The groups are shells around one centre, one inside the other: the same stretched ball of 7 dimensions in 8 sizes.
In the rows, 128 means zero.
Known rows, each followed by its group:
[122  95 142 122 135 106  92 115  99 124 148 143 155 136]
(0)
[113 123 129 103 138  92 113  98  86 115 106 135 174  89]
(2)
[131 117 115 155 108 114  90  83  81 134 119 187 176  96]
(2)
[133 111 134 100 130 115 124 114  91 117 128 141 170 130]
(3)
[104 148 167 114 151 119  73 103 105 118 127 126 184 122]
(6)
[108 118 132  97 142  92 101  92  89 125 114 139 171  86]
(5)
[107 128 162 107 147 134  78  82  87 136 132 135 165 144]
(0)
[166  78 144 155 142 127  65 110 103 128 167 151 157 154]
(6)
[141  99 127 160 127 118  61  76  86 143 139 179 165 108]
(3)
[195  45 109 140 122 121 128 120  83 117 157 155 143 161]
(1)
[153  64 124 140 138  99  84 104  93 129 153 153 146 124]
(2)
[ 86 148 167  99 149 109  81 107 105 121 125 125 179 118]
(0)
[132 105 143 100 147 122  95  88  86 133 133 138 163 129]
(0)
[104 107 152 123 150 100  56  92 101 138 143 144 160 108]
(5)
[148 102 149 154 137 156  31  54  86 169 159 187 166 137]
(1)
[117 130 155 137 150 109  66  98 101 116 127 132 176 113]
(4)
[181  94 107 172 113 118  89 101  92 123 136 187 182 101]
(2)
[188  60 127 143 150 118  93  99  85 116 148 134 149 144]
(7)
[147 112 125 175 124 114  46  82  99 142 140 192 184  84]
(5)
[107 115 140 106 124 119  95  97  91 142 139 163 165 125]
(4)
[113 138 131 128 114 137  80  62  77 154 118 190 182 103]
(2)
[ 98 125 156 101 148 123  77  74  84 141 126 138 162 126]
(0)
[145 113 147 127 142 123 100 114  96 108 133 128 171 144]
(4)
[141 112 148 155 143 123  43  90 105 138 150 163 177 114]
(3)
[102 126 170  67 171 103 106 118 104 107 127  87 166 134]
(5)
[113 128 128 128 117 116  96  87  83 133 118 170 175 105]
(3)
[ 96 117 184  61 164 121 101 130 109 120 154  95 155 175]
(7)
[137 101 137 149 153 104  46  70  91 137 132 153 167  89]
(7)
[105 134 144 103 141  98 117 112  92 102 107 118 174 112]
(2)
[115 127 154 138 147  96  66 119 115 112 136 134 179 106]
(5)
[174  87 121 170 127 126  74  87  86 130 141 173 168 122]
(0)
[111 119 160 121 142 128  51  87 102 152 154 161 169 127]
(2)
[116 131 144 137 139 101  77 107 104 115 124 144 182  99]
(6)
[107 151 181 109 168 123  49  99 115 125 136 120 190 119]
(7)
[ 93 157 155 126 146 115  60  72  92 131 108 144 188  90]
(1)
[114 126 164 105 152 113  96 123 105 106 135 110 170 145]
(3)
[134 142 154 133 147 133  58  82  99 132 127 151 193 108]
(5)
[133  95 148  99 146 110 122 129  96 105 141 111 153 159]
(0)
[138  95 113 102 126 110 121  82  72 135 119 161 162 103]
(7)
[128 116 132 110 146  99  97  91  89 119 114 137 175  90]
(5)
[145 110 131 125 142 102 100 108  96 110 123 137 177 103]
(4)
[ 76 163 174  91 144 141  75  75  88 142 120 137 178 136]
(1)
[114 151 170 117 155 147  46  65  94 146 129 146 188 122]
(1)
[143 126 136 143 120 148  64  71  88 155 139 192 186 116]
(4)
[123 101 138  99 144  86 134 136  97  91 123 105 157 130]
(4)
[163  50 110 132 125 111 113  98  75 132 149 161 135 142]
(1)
[116 100 153 125 140 117  83 107  95 126 148 136 150 154]
(4)
[139  92 146 119 132 133  87 106  96 140 161 157 157 158]
(4)
[134 117 121 149 118 126  69  62  78 152 125 193 177  93]
(6)
[101 108 179 113 175 100  54 110 111 118 151  99 152 142]
(7)
[110 109 154 118 139 123  69  92  95 144 149 153 159 137]
(3)
[123 127 109 138 100 118 112  81  73 134 107 189 178  94]
(7)
[ 96 120 153  67 147 106 134 115  87 110 119 103 156 144]
(6)
[146  89  98 143 112  95 117  92  75 122 116 173 163  89]
(1)
[132 123 148 127 142 112  92 115 102 108 129 131 178 125]
(3)
[142  90 142 131 156  95  83 111 100 110 139 122 159 120]
(6)
[176 109 116 177 115 132  73  86  90 132 134 192 188 103]
(2)
[ 93 144 188  80 180 109  77 115 113 107 130  82 175 137]
(7)
[162  91 140 165 141 133  54  81  90 136 150 161 162 136]
(6)
[148 102 130 129 122 139  89  82  82 146 141 177 168 132]
(0)
[101 104 133 109 136  97 100  87  79 130 121 142 151 112]
(5)
[116 130 162 125 149 117  75 109 104 115 134 126 174 133]
(3)
[141 138 138 138 127 130  92  98  93 118 120 156 191 117]
(1)
[134 101 128 136 140 108  78  75  81 133 124 155 163 100]
(6)

New rows. What belongs after each?
[116 107 147 121 145 113  60  85  97 145 144 156 164 111]
(6)
[ 81 139 182  88 165 117  69 100 104 127 136 109 165 141]
(3)
[147  62 133  89 141 104 138 133  91 112 152 119 138 163]
(1)
[ 99 136 134 103 135 105  86  72  84 140 108 159 180  76]
(1)
[160 102 133 149 121 149  75  83  85 145 149 181 170 143]
(3)
[173  71 111 165 119 106  99 114  91 116 146 167 158 124]
(6)
[135  97 145  92 139 109 147 146  96  91 136 103 153 170]
(7)
[153  84 112 122 112 110 145 122  80 110 130 152 155 141]
(2)
[150 103 114 172 111 113  71  92  93 136 138 195 178  94]
(2)
[156 108 113 172 111 122  78  84  85 133 129 192 179 100]
(6)
[118 132 157 122 126 142  70  99 102 145 150 169 180 140]
(1)
[ 73 129 192  65 181 102  78 117 112 117 142  80 156 149]
(5)
[165  91 129 147 134 107 102 126 101 104 141 142 169 129]
(6)
[145 105 116 144 105 113 115 119  93 119 134 176 174 121]
(5)
[133 118 137 133 116 139  88  93  89 141 141 177 174 137]
(6)
[126 102 132  98 121 122 130 108  81 126 132 148 157 147]
(6)
[206  48 123 171 140 122  79 111  95 120 168 155 151 150]
(1)
[164  96 117 148 132 109  86  91  89 125 129 165 176  94]
(4)
[125  88 118 100 120 104 149 111  73 114 122 138 145 141]
(1)
[170  84 125 143 142 111  86  97  91 121 138 150 166 114]
(6)
[ 89 120 143  80 132 103 117 105  88 129 125 138 160 121]
(4)
[144 110 149 124 144 134  89  94  88 124 136 137 167 147]
(3)
[165  96 119 141 125 135  87  71  76 144 133 180 171 116]
(6)
[132 122 130 154 116 127  74  84  88 138 131 183 178 112]
(3)
[158  67 110 129 125 120 103  74  68 145 138 172 145 125]
(1)
[140  59 127 113 145  78 121 132  95 103 145 116 136 135]
(7)
[166  86 113 147 116 114 111 113  89 118 139 168 166 124]
(0)
[108 117 189 104 176 130  48  97 107 132 157 105 156 164]
(1)
[112 105 145 128 135 120  68  83  88 145 143 159 156 129]
(6)
[142 101 144 105 144 131  97  92  86 133 139 141 162 142]
(0)
[171  83 139 138 135 137  80 103  96 135 162 160 163 151]
(6)
[176 105 115 186 103 139  75  92  90 135 143 204 184 119]
(1)
[126 121 150 147 141 119  60  92  98 128 136 150 173 120]
(0)
[120 109 162 107 174 100  77 101  99 110 130  97 160 125]
(1)
[ 84 119 163  76 171  80  88 110 105 115 126  97 160 105]
(7)
[119  86 173  77 168 121  94 117 100 124 162  98 139 181]
(1)
[139 107 141 144 136 126  52  82  97 148 149 173 172 114]
(0)
[101 158 172 139 150 124  40  91 110 129 131 143 192 112]
(7)
[109 129 156  79 150 124 123  99  82 113 114 107 163 149]
(7)
[156 103 129 171 134 121  66  83  87 124 131 161 170 115]
(5)
[104 121 142 134 142  95  70  91  95 125 123 145 168  96]
(2)
[133 109 143 130 145 138  46  47  79 164 138 173 167 111]
(1)
[ 90 163 147 101 142 108  85  79  91 128  98 144 194  76]
(7)
[146  90 143 141 157 101  63 100 102 121 145 134 162 113]
(4)
[169  62 134 130 135 121 108 126  95 118 164 139 145 170]
(4)
[139 119 117 151 111 132  81  63  73 148 120 195 178 100]
(4)
[171  61 114 119 134 115 117  96  77 128 142 151 147 135]
(5)
[151  84 127 106 121 114 140 137  94 111 146 142 157 154]
(1)
[ 56 161 176  73 147 103 100 121 108 115 120 110 175 128]
(1)
[115 115 151 122 155 111  62  77  90 135 129 138 164 110]
(3)
[107 142 141 127 132 105  79  96  99 125 118 156 188  88]
(6)
[ 94 118 144  64 129 123 135  97  76 135 124 137 154 147]
(7)
